The rows of each matrix lie in a flat space through zero, up to rounding. After each matrix: how many dimensions does the smallest such space have?
In the rows, 128 means zero.

[[108  87 114 141 112 134 126 101 136 113 152 140  92 141 115 128 110]
 [ 87  78 121 129 119  51 122 120 137  85 159 176 140 140 162 108 122]
 [114 121 126 128 148 107 148 103 139 171 121 116 140 119 162 162 135]
 [141 129 128 117 122 100 133 146 144 103 114 109 121 152 126 151 154]
 [112 119 148 122  86 145 134 109 154 137 127 111 130 118 151 145 136]
 [134  51 107 100 145 179 126 121 153 113 120 144 154 140 148 112 154]
 [126 122 148 133 134 126  93 112 163 160 149 105 177 137  95 137 138]
 [101 120 103 146 109 121 112 119 129 122 158 114 125 154 128 101 144]
 [136 137 139 144 154 153 163 129  40 145  33 169 130 115 122 107 132]
 [113  85 171 103 137 113 160 122 145 102 122 137 125 100 139 157 129]
 [152 159 121 114 127 120 149 158  33 122 135 138 131 127 115 116 119]
 [140 176 116 109 111 144 105 114 169 137 138  80 108 158 119  91 138]
 [ 92 140 140 121 130 154 177 125 130 125 131 108  86 114 104 152 116]
 [141 140 119 152 118 140 137 154 115 100 127 158 114 125 116 108  91]
 [115 162 162 126 151 148  95 128 122 139 115 119 104 116  40 152 135]
 [128 108 162 151 145 112 137 101 107 157 116  91 152 108 152 116 160]
 [110 122 135 154 136 154 138 144 132 129 119 138 116  91 135 160 125]]
	14

[[151 136 195 112 174 161 137 122 130 108 125  93 157 129 121 105  85]
 [136 136 103 113 138 126 128 137 119 140 119 153 136 131 143 134 139]
 [195 103 188 170  94 152 209 102 181  93 157  85  34 163 152  60  59]
 [112 113 170 156 107 130 128 112 145 107 145  85 112 122 101 118 109]
 [174 138  94 107 143 134 158 140 126 143 116 169 114 149 172 116 127]
 [161 126 152 130 134 144 158 123 141 118 132 118 108 142 142 102  99]
 [137 128 209 128 158 158 134 114 137  99 134  74 148 124 106 104  81]
 [122 137 102 112 140 123 114 138 113 142 117 151 149 124 134 143 147]
 [130 119 181 145 126 141 137 113 144 105 141  85 119 127 110 109  97]
 [108 140  93 107 143 118  99 142 105 147 113 156 164 117 127 156 159]
 [125 119 157 145 116 132 134 117 141 113 139 101 114 127 115 117 112]
 [ 93 153  85  85 169 118  74 151  85 156 101 165 205 106 120 174 173]
 [157 136  34 112 114 108 148 149 119 164 114 205  99 148 182 137 166]
 [129 131 163 122 149 142 124 124 127 117 127 106 148 124 116 122 110]
 [121 143 152 101 172 142 106 134 110 127 115 120 182 116 116 136 123]
 [105 134  60 118 116 102 104 143 109 156 117 174 137 122 136 161 176]
 [ 85 139  59 109 127  99  81 147  97 159 112 173 166 110 123 176 187]]
	3

[[140 103 124 133 132 124 147 139 115 148 103 140 117 135 147 120 123]
 [103 134 125 139 136 113 161 123 138 126 130 144 134 131 128 115 109]
 [124 125 100 136 141 135 143 120 128 130 100 127 117 128 161 103 118]
 [133 139 136 171 135 168 164 104 128  87 121 150 145 143 118 166 142]
 [132 136 141 135 118 134 115 122 130 113 153 131 135 130 103 136 131]
 [124 113 135 168 134 147 148 113 118 140 123 136 119 152 110 134 134]
 [147 161 143 164 115 148 179 113 143  36 150 191 175 133 113 158 118]
 [139 123 120 104 122 113 113 144 127 139 120 120 123 121 143 116 127]
 [115 138 128 128 130 118 143 127 137 120 133 135 137 128 125 127 122]
 [148 126 130  87 113 140  36 139 120 157 138  63 108 118 114 139 167]
 [103 130 100 121 153 123 150 120 133 138  99 123 118 113 172 102 108]
 [140 144 127 150 131 136 191 120 135  63 123 190 159 121 153 136 101]
 [117 134 117 145 135 119 175 123 137 108 118 159 139 133 142 113 106]
 [135 131 128 143 130 152 133 121 128 118 113 121 133 141 122 156 154]
 [147 128 161 118 103 110 113 143 125 114 172 153 142 122  96 137 118]
 [120 115 103 166 136 134 158 116 127 139 102 136 113 156 137  94 120]
 [123 109 118 142 131 134 118 127 122 167 108 101 106 154 118 120 148]]
	7

[[125 118 143 130 130 121 138 138 123 131 143 129 125 135 128 125 135]
 [118  97 174 134 135 106 159 159 113 138 176 131 117 150 128 118 151]
 [143 174  36 140 130 150  70  93 147 125  75 139 126  97 173 129 102]
 [130 134 140 110 116 140 132 113 133 116 104 114 145 123  91 142 118]
 [130 135 130 116 120 138 127 115 133 120 108 119 140 122 106 137 119]
 [121 106 150 140 138 109 145 154 116 140 168 137 113 144 145 115 147]
 [138 159  70 132 127 145  91 102 141 124  89 133 130 107 150 132 109]
 [138 159  93 113 115 154 102  92 144 113  72 117 147 106 108 145 102]
 [123 113 147 133 133 116 141 144 121 134 153 132 121 138 134 121 140]
 [131 138 125 116 120 140 124 113 134 119 104 119 140 120 106 138 117]
 [143 176  75 104 108 168  89  72 153 104  41 111 158  94  96 154  88]
 [129 131 139 114 119 137 133 117 132 119 111 117 141 125  99 138 121]
 [125 117 126 145 140 113 130 147 121 140 158 141 111 136 161 114 141]
 [135 150  97 123 122 144 107 106 138 120  94 125 136 113 126 136 112]
 [128 128 173  91 106 145 150 108 134 106  96  99 161 126  47 153 115]
 [125 118 129 142 137 115 132 145 121 138 154 138 114 136 153 117 140]
 [135 151 102 118 119 147 109 102 140 117  88 121 141 112 115 140 109]]
	2

[[ 97 133 125 124 131 111 123 137 133 111 128 120 112 118 115 144 122]
 [133 106 118 105 133 131 136 134 130 136 127 130 138 143 135 132 142]
 [125 118  53 113 138 112 151 142 142 156 139 121 167 139 133 140 138]
 [124 105 113  93 144 121 136 143 141 133 129 134 142 149 139 140 139]
 [131 133 138 144 103 136 138 119 106 120 125 125 120 117 125 121 122]
 [111 131 112 121 136  94 111 141 139 125 135 123 120 137 137 136 152]
 [123 136 151 136 138 111  89 128 138 122 130 122 100 129 128 124 153]
 [137 134 142 143 119 141 128 118 119 128 125 128 124 119 123 119 120]
 [133 130 142 141 106 139 138 119 108 121 124 128 121 119 126 121 121]
 [111 136 156 133 120 125 122 128 121 105 124 128 105 118 121 132 116]
 [128 127 139 129 125 135 130 125 124 124 125 129 124 125 125 127 123]
 [120 130 121 134 125 123 122 128 128 128 129 118 120 120 119 131 134]
 [112 138 167 142 120 120 100 124 121 105 124 120  87 115 117 127 137]
 [118 143 139 149 117 137 129 119 119 118 125 120 115 105 108 128 107]
 [115 135 133 139 125 137 128 123 126 121 125 119 117 108 106 133 111]
 [144 132 140 140 121 136 124 119 121 132 127 131 127 128 133 116 131]
 [122 142 138 139 122 152 153 120 121 116 123 134 137 107 111 131  75]]
	6

[[105 130 108 124 129 112 139 149  97 106 145 151 130 117 142 155 114]
 [130 109 124 108 142 153 138 137 135 175 110 150 137 151 103  87 100]
 [108 124 149 165  98 146 107  86  50  95 129 142 121 109 191 149 140]
 [124 108 165 185  85 155 100  66  37 117  97 114 132 101 199 147 136]
 [129 142  98  85 160 107 150 176 193 136 151 141 126 148  76 115 120]
 [112 153 146 155 107 127 105  94  97  63 160 134 105 113 177 157 170]
 [139 138 107 100 150 105 145 164 188 139 137 117 131 138  83 124 124]
 [149 137  86  66 176  94 164 202 239 168 137 119 138 155  34 105 106]
 [ 97 135  50  37 193  97 188 239 185 153 171 203 137 164  47 108  68]
 [106 175  95 117 136  63 139 168 153  42 195 127 111 104 132 197 158]
 [145 110 129  97 151 160 137 137 171 195 104 142 135 166  79  63 104]
 [151 150 142 114 141 134 117 119 203 127 142 112 110 151  95  97 165]
 [130 137 121 132 126 105 131 138 137 111 135 110 129 115 128 153 135]
 [117 151 109 101 148 113 138 155 164 104 166 151 115 140 107 128 138]
 [142 103 191 199  76 177  83  34  47 132  79  95 128 107 202 124 152]
 [155  87 149 147 115 157 124 105 108 197  63  97 153 128 124  99 100]
 [114 100 140 136 120 170 124 106  68 158 104 165 135 138 152 100 101]]
	4

[[ 26 168 129 100 135  41 132 104 107 104 134  40 145  76 119 104 134]
 [168  26  58 175 137 125 191 110  95 114 186 140  77 106 109 112 141]
 [129  58 102 178 116 161 155 107 116  67 123 174  62 157 170 127 148]
 [100 175 178 102 150  89 163 150 137 168 126 129 137 118 108 108 139]
 [135 137 116 150  58 163 125 110 175  57 132 107 134 120 206 176  90]
 [ 41 125 161  89 163  24  91 112 119 165 133 102 185  95  75 117 174]
 [132 191 155 163 125  91 191 128  94  75 100 118 109 147 142 111  88]
 [104 110 107 150 110 112 128  83 108  84 132  96 115 133 125 139 150]
 [107  95 116 137 175 119  94 108  89 173 120 152 112 148  67  99 195]
 [104 114  67 168  57 165  75  84 173  58 139  87 134  99 199 167 108]
 [134 186 123 126 132 133 100 132 120 139 120 102 154 114 133 127 104]
 [ 40 140 174 129 107 102 118  96 152  87 102  90  99 106 153 163 143]
 [145  77  62 137 134 185 109 115 112 134 154  99  81  96 126 133 130]
 [ 76 106 157 118 120  95 147 133 148  99 114 106  96 102 136 137 107]
 [119 109 170 108 206  75 142 125  67 199 133 153 126 136  40 109 195]
 [104 112 127 108 176 117 111 139  99 167 127 163 133 137 109  91 173]
 [134 141 148 139  90 174  88 150 195 108 104 143 130 107 195 173  68]]
	11

[[224 125 193  69 154 112  94 141 149 158 159 173 148  96 140 121  97]
 [125 158 117 154 125 142 141 127 159 122 102 114 159 116  90 126 136]
 [193 117 185  75 159 117  86 152 125 164 151 167 132 120 153 131 112]
 [ 69 154  75 205 108 137 156 102 141 122  75  72 127 139 107 123 150]
 [154 125 159 108 151 124  97 146 122 160 128 142 128 134 146 133 128]
 [112 142 117 137 124 142 139 135 137 113 119 124 145 128 101 133 138]
 [ 94 141  86 156  97 139 171 108 145  83 124 109 140 117  91 122 131]
 [141 127 152 102 146 135 108 155 122 139 135 149 138 134 127 139 133]
 [149 159 125 141 122 137 145 122 170 116 115 123 166 101  86 120 124]
 [158 122 164 122 160 113  83 139 116 187 113 130 113 141 169 130 128]
 [159 102 151  75 128 119 124 135 115 113 177 166 121 117 143 128 108]
 [173 114 167  72 142 124 109 149 123 130 166 170 135 117 137 132 112]
 [148 159 132 127 128 145 140 138 166 113 121 135 174 105  78 128 129]
 [ 96 116 120 139 134 128 117 134 101 141 117 117 105 155 151 136 143]
 [140  90 153 107 146 101  91 127  86 169 143 137  78 151 198 129 119]
 [121 126 131 123 133 133 122 139 120 130 128 132 128 136 129 134 135]
 [ 97 136 112 150 128 138 131 133 124 128 108 112 129 143 119 135 145]]
	4

[[112 116 118 131 117 147 129 107  91 127 140 114 144  97 155 145 131]
 [116 120 115 138 123 134 136 107 105 129 119 128 131 115 127 142 138]
 [118 115  78 153 122 168  89 100  65 137  95 139 129 121 110 150 150]
 [131 138 153 117 136 104 149 141 165 127 145 130 115 136 132 109 116]
 [117 123 122 136 125 126 143 110 117 128 120 130 128 119 125 138 137]
 [147 134 168 104 126 106 145 163 174 115 152 108 147 135 147 120 110]
 [129 136  89 149 143 145  85 120 110 145  93 165  89 157  82 113 140]
 [107 107 100 141 110 163 120  93  63 128 127 112 154  88 152 162 142]
 [ 91 105  65 165 117 174 110  63  32 140  98 138 127  92 122 164 160]
 [127 129 137 127 128 115 145 128 140 126 129 128 127 128 127 127 128]
 [140 119  95 145 120 152  93 127  98 129  85 134 142 142  96 151 147]
 [114 128 139 130 130 108 165 112 138 128 134 131 118 118 131 126 130]
 [144 131 129 115 128 147  89 154 127 127 142 118 138 134 142 120 115]
 [ 97 115 121 136 119 135 157  88  92 128 142 118 134  87 156 146 135]
 [155 127 110 132 125 147  82 152 122 127  96 131 142 156 100 137 135]
 [145 142 150 109 138 120 113 162 164 127 151 126 120 146 137 101 107]
 [131 138 150 116 137 110 140 142 160 128 147 130 115 135 135 107 115]]
	4

[[160 131 119 129 135 120 118 120 115 100 118 125  94 105 133 123 127]
 [131 187 137 142 126 147 111 130 116 133 129 134 152 139 104 141 140]
 [119 137 139 128 130 149 105 119 147 122 121 149 133 124 119 126 103]
 [129 142 128 127 118 139 143 123 138 114 122 133 147 141 110 142 119]
 [135 126 130 118 164 172 134 156 111 138  92 130 105 126 138 105 136]
 [120 147 149 139 172 216 156 137 139 146  96 148 118 134 151 119 136]
 [118 111 105 143 134 156 183 133 131 136 135 115 117 114 146 159 135]
 [120 130 119 123 156 137 133 124 125 139 122 116 118 116 121 110 136]
 [115 116 147 138 111 139 131 125 208 103 102 136 166 108 117 131 122]
 [100 133 122 114 138 146 136 139 103 155 147 156 144 137 136 124 129]
 [118 129 121 122  92  96 135 122 102 147 139 137 128 156 136 145 113]
 [125 134 149 133 130 148 115 116 136 156 137 173 105 116 150 144 126]
 [ 94 152 133 147 105 118 117 118 166 144 128 105 175 132  91 143 121]
 [105 139 124 141 126 134 114 116 108 137 156 116 132 182 166 120 132]
 [133 104 119 110 138 151 146 121 117 136 136 150  91 166 168 138 137]
 [123 141 126 142 105 119 159 110 131 124 145 144 143 120 138 153 127]
 [127 140 103 119 136 136 135 136 122 129 113 126 121 132 137 127 166]]
	13

[[136 137 110 118 138 134 113 127 122 123 121 109 141 121 119 124 158]
 [137 112 141 137 123 133 130 126 129 139 136 139 119 146 133 134 130]
 [110 141 125 125 126 117 137 132 131 117 124 129 129 111 129 123 102]
 [118 137 125 125 128 122 133 130 129 121 125 127 130 117 128 125 115]
 [138 123 126 128 130 134 121 126 125 132 129 124 130 135 126 130 145]
 [134 133 117 122 134 133 118 127 124 126 124 116 136 125 122 126 149]
 [113 130 137 133 121 118 142 131 134 125 130 140 121 122 134 128  95]
 [127 126 132 130 126 127 131 128 129 129 130 132 125 130 130 129 122]
 [122 129 131 129 125 124 134 129 130 126 128 132 126 125 130 127 114]
 [123 139 117 121 132 126 125 129 126 120 122 118 135 116 124 123 131]
 [121 136 124 125 129 124 130 130 128 122 124 125 131 118 127 125 120]
 [109 139 129 127 124 116 140 132 132 118 125 133 126 112 131 124  96]
 [141 119 129 130 130 136 121 125 126 135 131 126 128 140 127 131 147]
 [121 146 111 117 135 125 122 130 125 116 118 112 140 109 121 121 134]
 [119 133 129 128 126 122 134 130 130 124 127 131 127 121 130 126 112]
 [124 134 123 125 130 126 128 129 127 123 125 124 131 121 126 126 127]
 [158 130 102 115 145 149  95 122 114 131 120  96 147 134 112 127 202]]
	2
